The first 8 rows are patterns. Each new row is the sum of 2 different patterns, raised or lowered, with some noise. Before adding, each is slid sideways (what falls off one end comes back at the other) and multiplied by a number that may be negative. Names go in the order of the patterns.
In the rows, zero is written as 128.
Some rows, each with the names of its patterns after it:
[118 155 127 121  96 111  88 154 161 122 143 129 160 106 129 115 119 108
 137 133 108 130 134 143 117 132 125 134 140 145 113  82 121 131 121 140
  74 163 132 114 154 108  74 107 131  99 129] | T
[140 143 150 138 129 140 126 115 160 134 137 115 153 152 154 141 126 144
 106 134 130 127 113 131 107 137 137 121 115 151 125 136 126 101 143 121
  98 126 148 123 128 124 123 134  74 118 147] | H
[135  74 146 130 113 136 139 129 142 126 147 147 124 163 132 117 128 124
  74 182 129 131 145 142 161 130  84 140 115 127 147 130 153 123 117 133
 131 119 101 143 143 120 178 120 117 136 128] | U
[111  86 137 113 110 130  95 115 112 128 128 100 131 145 138 103 127 135
 139  92 156 131 124 102  93 150 135 122 130 118  78 111 130 120 139 128
 133 124  93 116 150 106 109 132 118 159 170] | N
[123 138 109 125 118 107 148 142 100 133 109 127 127 166 159 145 145 130
 124 120 148 138 109 128  86 145 127 137 143 115 152 116 129 149  99 111
 126 131 127 148 159 128 143 111 128 133 106] | Q
[121 132 131 123 132 102 117 128 135 146 148 147 103 168 107 105 129 130
 163 113 115 114 144  93 100 115 125 130 119 108 141 109 134 133 120 128
 150 106 154 119 154 118 147 127 115 126 135] | A
[ 99 135 128 148 122 129 132 125 146 120 156 182 141 105 132 160 103 113
 113 141 125 145 155 129 119  79 155  74 114 127  92 132 124 130 136 135
 141 127 126 108 150 139 144 126 146 131 164] | Y
[106  74 129 140 129 132 104 130 154 137 137 125 139  97 130 135 125 128
 121 128 132  74 102 165 136 181 136 143 138 123 113 123 182 128 143 131
 124 127 161 114 134 125 105 133 132 151  74] | S

New rows, each followed by the names of its patterns:
[152 129 144 173 141 157 161 139 118 166 130 154 134 145 110 105 127 130
 147 141 149 122 136 164 150 171 105 139 136 124 159  96 168 142 117 179
 146 118 129 144 111 116 136 141 155 137 123] | T Q
[135 160 143 115  91 133 140 161 133  98 160 112 104 136 105 110  91 142
 143 101 177 135 126 117 129 141  87 118 152 117 133 119 104 159 132 142
 149 117 123 118 119 123 134  79 181 126 105] | U N
[143 126 161 132 139 132 127 157 122 136 157 151 115 127 142 134 102 118
 140 142 159 133 125 125  96 153 123 130 126 109 125 126 126 135 153 144
 115 140 127 140 142 120 103 150 154 146 119] | N Y
[138 149 154 157 136 120 143 177 125 135 151 144 183 195 127  88 154 138
 130 159  91 157 138 142 164 116 124 152 161 114 149 150 175 118 170 135
 136 106 134 187 152 153 152 158  95 135 144] | T N
[120 139 115  87 139 150 123 154 131 130 166 136 126 130 129 148 128 114
 153 150 117 115 111 138 101 126 124 146 159  95 120 125 133 120 146 123
 119 133 110 139 121 129 151 144 111 154 134] | H N
[ 62  67  95  38 133 105  86  87 100  13  42  87  58 116  60  98  69  91
  21  42  33 106 117  69  80  96  97  68  88  63  75  83  72 112  55 109
  80 114  72  74  78  95  89 103  71  34  80] | T A
[152 149 153 138 179 158 148 144 157 139 167 179 147 145 148 167 163 142
 140 143 115 161 166 176 120 208 156 159 173 123 168 143 118 146 161 147
 153 161 132 149  90 142 158 160 142 190 156] | H Y
[115  96 106 114  90 127 130 108 129 103 139  92 108 105 104  84 126  99
 101  96 118 110 103 117 107 109 120 119  96  81 103 125 110 116  71 122
 100  90 140  75  85 107 111  90  91 111 133] | T A
[135 125 107 136 111 130 133 127  93 135 141 128 132 125 132 133 101 129
 133 113 120 127 109 153 132 123  91 134 107 116 133 110 115 120 123 124
 115 124 146 136 113 122 119 120  98 153 106] | N A
[134 121 135 117 129 151 124 128 131 118 129 133 137 118 124 105 126 124
 118 119 131 108 151 145 132 126 115 122 137 139 119 148 140 136 131 103
 123 155 124 162 129 133 137 126 111 138 139] | A S
[114 134 142 141 140 181 163 146 155 110 145 149 134 104 138  90 140 140
 121 163 141 115 162 127 146 138 185 154 159 163 141 138 130 161 153  90
 126 123 164 172 156 165 135 163 120 140 195] | Q S
[184 192 185 174 185 178 189 138 210 183 185 172 151 208 181 179 194 162
 140 170 184 175 199 196 185 186 149 174 199 157 166 189 166 202 206 161
 161 195 159 172 175 159 173 189 195 190 172] | N Q
[173 144  94 101 109  74 114 123 104 121 128 116 106 110 138  93  92  95
  99 123  95 130 116 101 118 139 117 141 138  84 125 130  89 116  95 120
 167  99 132 147 112 100 111 122 128 122 113] | H U
[140 110 124 115 110 124 126 138 139 141  98 113 108 128 127  83 122 135
 130 114 123 136 137 141 132 152 167 131 124 134 147 123 123 136 128 150
 123 136 141 147  95 141 111 141 121 125 185] | H A
[122 133 145 121 156 154 157 125 130 142 144 139 127 131 117 119 140 128
 133 152 152 122 123 121 150 128 152 162 144 169 165 128 111 157 137 118
 141  96 144 130 145 149 117 156 142 147 139] | N Q
[108  39 102  76  90 106  56  75  78  70 134 142  54  65  29  57  60  60
  81 118  88   4  91  77  70  86  48   7 101 103  69 109  84  69  80 136
 109 126  73  86  71  57  89  92  51  59  56] | N S
[113 131  99  95 125 129 126 171  92 131 124  96 112 119 113 146 121 132
 148 141 117  86 137 126 114 126 115 139 108 117 133  78 135 145 129 113
 123 169 124 106 156 124 118 112  98 144 120] | U N
[125 133 123 129 142 115 116 127 120 125  94 131 139 123 123 109 114 112
 129 100 118  94 117 101 146 142 122 117 134 111 116 127 103 114 112  70
 125 129 118 125 104 128 113  79 122 111 113] | H Q
[ 86  90 110  80 104  92  92  89 120 100  94  82 114  92  84  92  95 100
  74  55 104  94  91  76 125 123  92  83  99  83  83 121 109 125  81 124
 103  93 120 110 104  82 100 100  84 100  81] | N Y
[136 118 139 122 110 169 113 128 127 125  80  70 121 122 112 171 121  94
 122 138 128 107 122 124 100 116 143 102 146 119 120 164 132 156 123 112
 104  92  71 160 136 124 133 154 157 115  96] | U Q
[131 131 119 117 128  80 115 131 120 126 133  82 116 135  82 121  79 130
 116 160 152 146 128 116 126 108 133 118 106 115  80 130 109 115 141 134
 144 104 123 129 124  80 113 128  99 149 180] | T Q
[116 115  84 104 129 120 131 128 108 113  93 119 158 121 123 108 146 137
 144 109  89 160  99  99 116 107  86  88 115 123 101 120 126 144  87 130
 134 128  92 168 110 140  94 115 137 146 119] | N A
[142 128 116 125 112 118 152  90 141 163 163 135 100 151 136 182  96 161
 167 126 148 167 155 147 141 149 135 111 141 137 135 164 137 124  88 145
 107 133 123 149 127 148 135 144 130 126 169] | T A
[120 119  86 132 127 117 194 124  90 146 138 122  84 106  83 122 165 121
 134 148 115 166 147 131 150 122 135 117 101  66 188 121 116 124 164 122
 117  86 154 141  98 130 125 139 124 156 139] | U N
[119 181 191 164 164 162 156 184 159 150 164 166 173 186 135 139 181 156
 154 109 196 132 142 163 184 184 147 146 172 166 161 220 171 146 161 143
 117 187 157 186 176 146 195 172 121 171 119] | U N
[113 141 159 139 150 108 191 157 153 138 177 178 159 147 200 182 128 130
 112 136 130 145 152 144 172  74 156 112 153 137 150 127 164 137 157 168
 140 148 121 223 179 201 141 121 131 129 193] | A S
[137 122 119 117 138  80 169 128 138 139 152 147 123  96 146 102 128 137
 129 165 112 123 150 130 106 108 138 141 124 164 156 124 121 119 124  68
 133 128 107 135 144 107 134 118 148 126 108] | H U
[ 67  52  64  82  77 100 110  62  25  30  98  24  75  25  77  81  58 100
  62  31  64  77  47  60  81 107  87  66  59  61  68  74 109  69 104  70
 104  57  73  77  59  77 125  89  38  78 105] | T Y
[123 189 154 142 147 145 138 145 101 141 151 160 150 112 110 131 136 120
 133 197 140 115 139 173  98 110 127 139 121 134 162 126 123  77 147  64
 126 159  98 131 129 123 173 111 139 137 108] | T Y
[107 179 121 128 157 103 125 133 103 118 108 108 146 154  85 123  97 127
 113 160 128 163 138 128 109 123 143 131 111 113  94 123  87 125 157 111
 125 134 140 156  90 113 112 109 124 151 190] | Q Y
[107  97 118 105 108 106 101 105 115 149 111 110 109  99 144  93 105 124
  78 132 159 129 109 129 114 108  63 107 128 139 113 158  94  88 112  98
 102  71 130 115 143 106 153 110 108 145 107] | T Y
[121  90  98 122  82 106 103 111 119  69 108 129 130 111 132 137 101 121
 121  96 112  95 118 120 109  97 129  75  49  90 115 109 116  97 130  95
  91 109 125  96 117  99 129 132 173  92  96] | N A
[198 155 160 174 136 168 155 130 153 178 168 143 185 145 146 153 155 182
 160 136 213 189 120 154  87 119 152 172 151 177 169 106 174 149 162 157
 153 142 163 136 149 189 149 145 125 223 153] | N S
[158 125 128 132 147 108 148 104 132 151 124 130 156 130 106 142 123 144
 160 128 165 139 126 102 105  98 124 124 125 143 139  94  95 134 109  97
 104  83 117 127 113 151 125 133 127 139 113] | H Y
[138 136 124 139 157 157 136 146 132 161 121 130 142 142 124 136 135 119
 155 112 155 155 146 105 135 161 115 117 125 139 128 146 147 145 131  97
 147  85 111 122 119 115 140 145 137 136 122] | A Y
[108  94 155  73 119 131 111 125 111 163 157 142  96 104  56 109  92 110
 106 116 127  35 115 115 116 127 166  38 132 112 106 129  84 115 134 161
 152 173 101 105  95 119 152 113  91 118 134] | U S
[154 161 134 149 196 130 164 181 160 159 135 167 200 177 136 180 173 157
 156 159 160 176 157 156 153 151 173 146 130 162 132 168 132 179 143 159
 171 170 152 177 151 152 166 164 166 169 155] | H A
[127  95 131 142 126  99 149 149 119 134 132  81 117 183 141 175 123 168
 112 125 162 120  98 121 110 134 104 137 132  92 129 140 135 132 176 124
 150  98 108  74  93 116 160 122 154 135  68] | U S
[120 177  99 141 152 114 143 189 149 140 156 119 153 113 120 140 172 146
 165 116 110 146  93 130 126 160 145 160 150 151 139 132 143 154 135 133
 136 149 155 149 137 124 157 156 146 136 141] | T H
[143 180 161 161 118 187 127 168 161 168 127 148 148 157 152 129 147 169
 150 152 137 106 179 189 127 145 176 134 202 112 142 168  69 159 219 182
 161 199 160 161 135 149 143 213 171 197 113] | T H
[157 126 114 112 122 116 142 143 131 127 136 159 133 166 126 142 140 139
 137  98 141 139 122 164 118 159 139 131 142 108 107 117 152 122 135 145
 156 131 147 121 135 128 141 149 152 145 151] | T Q
[156 173 202 178 190 185 170 194 166 181 172 170 177 171 153 170 188 168
 162 177 185 162 168 161 188 183 146 166 183 167 176 192 176 174 150 162
 179 175 180 197 181 162 186 179 163 190 159] | H N
[163 126 113 148 135 157 131 129 176 137 125 113 127 115 116 147 133 138
 145 108 121 114 145 106 122 112 120 145 123 149 138 134 141 157 123 146
 139 124 150 146 115 120 114 128 150 120 143] | H Q
[137 144 117 143 127 101 127 139 128 103 115 116 134 114 126 117 133 114
 119 114 119 109 136 116 117 118 125 123 150 101 145 105 137 123 141 144
 141 132 129 124 116 140 114 106 125 102 148] | Q A
[139 128 125 116 119 122 116  98 157 145 154 132 119 141 133 129 118 173
 144 143 132 127 133 156 116 142 126 116 136 130 130 114 105 107 117 140
 120 132 124 131 139 137 133 126 137 112 142] | A S
[114 125 129  87 153 140 113 145 121 158 116  95 145 119 122 145 126 144
 125 116 146 136 120 102 126 127 110 178  97 131 148 127 132  66 149 136
 125 124 156 144 146 126 139 147 135 144 141] | U A
[135  82 113  99 114  87 103 101 141 109 143  90  77 113 110  92  98 119
 123 111 127 122  92 103 129 101 104  98 113 107  94  96  97  99 131 157
 124  88 138  86 136  80 106 142  77 116 140] | T A
[ 92 122 100 136 123 124 100 133 121 122 136 114 126 100 123 128 158 121
 103 135 129 141 118 114 112 108 125 123 161 110 145 131 124 144 121 125
 146 132 104 114 102 121 127 108 120 124 127] | Y S
[ 72  61  68  67  81  93  85  95  79  82  68  64  92  67  85  56  67  78
  80  80  63  75  82  95  77  86  84  67  91  96  62  86  89  72 116  67
 101  98  94  68  79  82  90  83  81 123  88] | H A
[125 116 100 133 136 138 105 122 137 117  86 153 134 136 116 108 128 162
 105 111 117  80 136 117 109 126 138 105 102  84 113 148 100  93 139 102
 160 168 104  86 150  95 128 121 113 106 125] | N A
[172 150 159 154 165 182 168 164 178 204 146 169 172 141 172 189 162 164
 162 220 151 171 185 161 163 156 153 173 158 163 183 150 154 200 160 161
 216 124 187 160 149 150 149 151 193 153 180] | U A
[108 114  84 123  42  86 126 111  96 141  87 109  91 107  71 133 117 111
  81 132 121 124 117  94 139  88 106  96  83  68  86 101  75 127 114  86
 122  66 120 110  86 101 124  95 109 123  94] | H A
[ 94 119  93  64 102  83  71  81 100 138 109 105  69  94  87 135 141 101
 127  94 136  94 107  98  97  91 116  85  77 129 118 148 104 119 110 110
 111 121 123  68 110 112 101 118  81 130 115] | T S
[152 104 128 108 128 117 107 117 121 116 112 125 133 135 113 106 136  95
 109 109 144 133 135 139 119 111  88 142  95 101 117  78 128 116 124 129
 114 137 111 117 119 113 114 125 117 126 130] | Q Y
[191 161 161 183 160 150 140 144 144 132 134 160 177 123 170 130 144 137
 145 120 143 154 150 120 159 155 146 160 130 168 135  96 157 171 139 120
 169 131 196 137 153 144 133 168 157 167 131] | U Y
[128 119 149 145 114 138 120 103 129 121 145  75 100  84 111 132 132 129
 109 152 121 132 131 116 127  87 127 152 118 132 121 118 128  72 108 160
 129 167 135 150 127 116 117 100 171 132 133] | U S
[ 89 126  84 107 103 149 173 115 128 128 154  96 103 124 127 100 170 122
  97 131 130 143  72 140 122 117 141 148 111  93 116 141 133 131 102 158
 119 111 145  64 117 105 129 111 135 140 149] | T U
[132 124 144 150 128 107 120 129 151  72 123  80 115 133 119  99 125  94
 143  98 134  98 126 113 121 117 124 115 111 123 117 111 112 140 116 133
 103 109 150  77 130 139 151 117  93 134 128] | A S
[143 140 124 137  92 163 146 175 126 128 143 124 155 116 105 123 107 127
 123 144 124 115 118 139 142 112 127 162 149  96 140 100 130 125 119 129
 136 142  87 116 114 103 141 127 103 148 115] | Q S
[105 124 124 147 121 143 104 102 134 121 131  87 156 111 119 128 137 134
 110 130 113 126  94 115 113 123 118 109 100 138 144 129 122 122 114 171
  86 132 128 116 131 168 135 112 140 123 126] | T A
[116 117 116 143 151 153 133 138  94 123 137 111 134 140 120 128 105 109
 158 131 100 138 111 147 153 153 133 150 137 124 130 110 140 130 117 131
  87 147 139 144 131 121 154 128 115 162 110] | N Q
[101 166 144 105 137 127 114 105  92 115  97 116 109 117  77 117 141 120
  94 116  71 186  74 109 108  93 130 158 135  93 145  88  77  76 133 115
 115 149 162 102  71 121  85  87  82 140 153] | T Y
[147 185 190 181 175 199 182 193 173 186 173 162 205 191 204 160 211 181
 179 205 175 185 186 163 176 170 188 173 185 156 169 173 176 180 178 157
 201 184 180 177 182 177 183 189 160 189 160] | H Y
[ 86 113 109 147  84 152 137 116 126 117 121 106 108  86  77 117 133 119
  98 110  94 127 100 115  79 131 116 108  83 109 120 105 107  88 133  72
  64 100 141 123  71 124 124 119 103 137 104] | N Y
[124 120 120 140 110 119  94 139 126 121 108 129 105 143 162 109 132 125
  90 169 108 116 135  96 137 175 101 112 162 131 143 115 131 130 160 135
 148 125  98 134 100 140 112 162 132 132 143] | T H
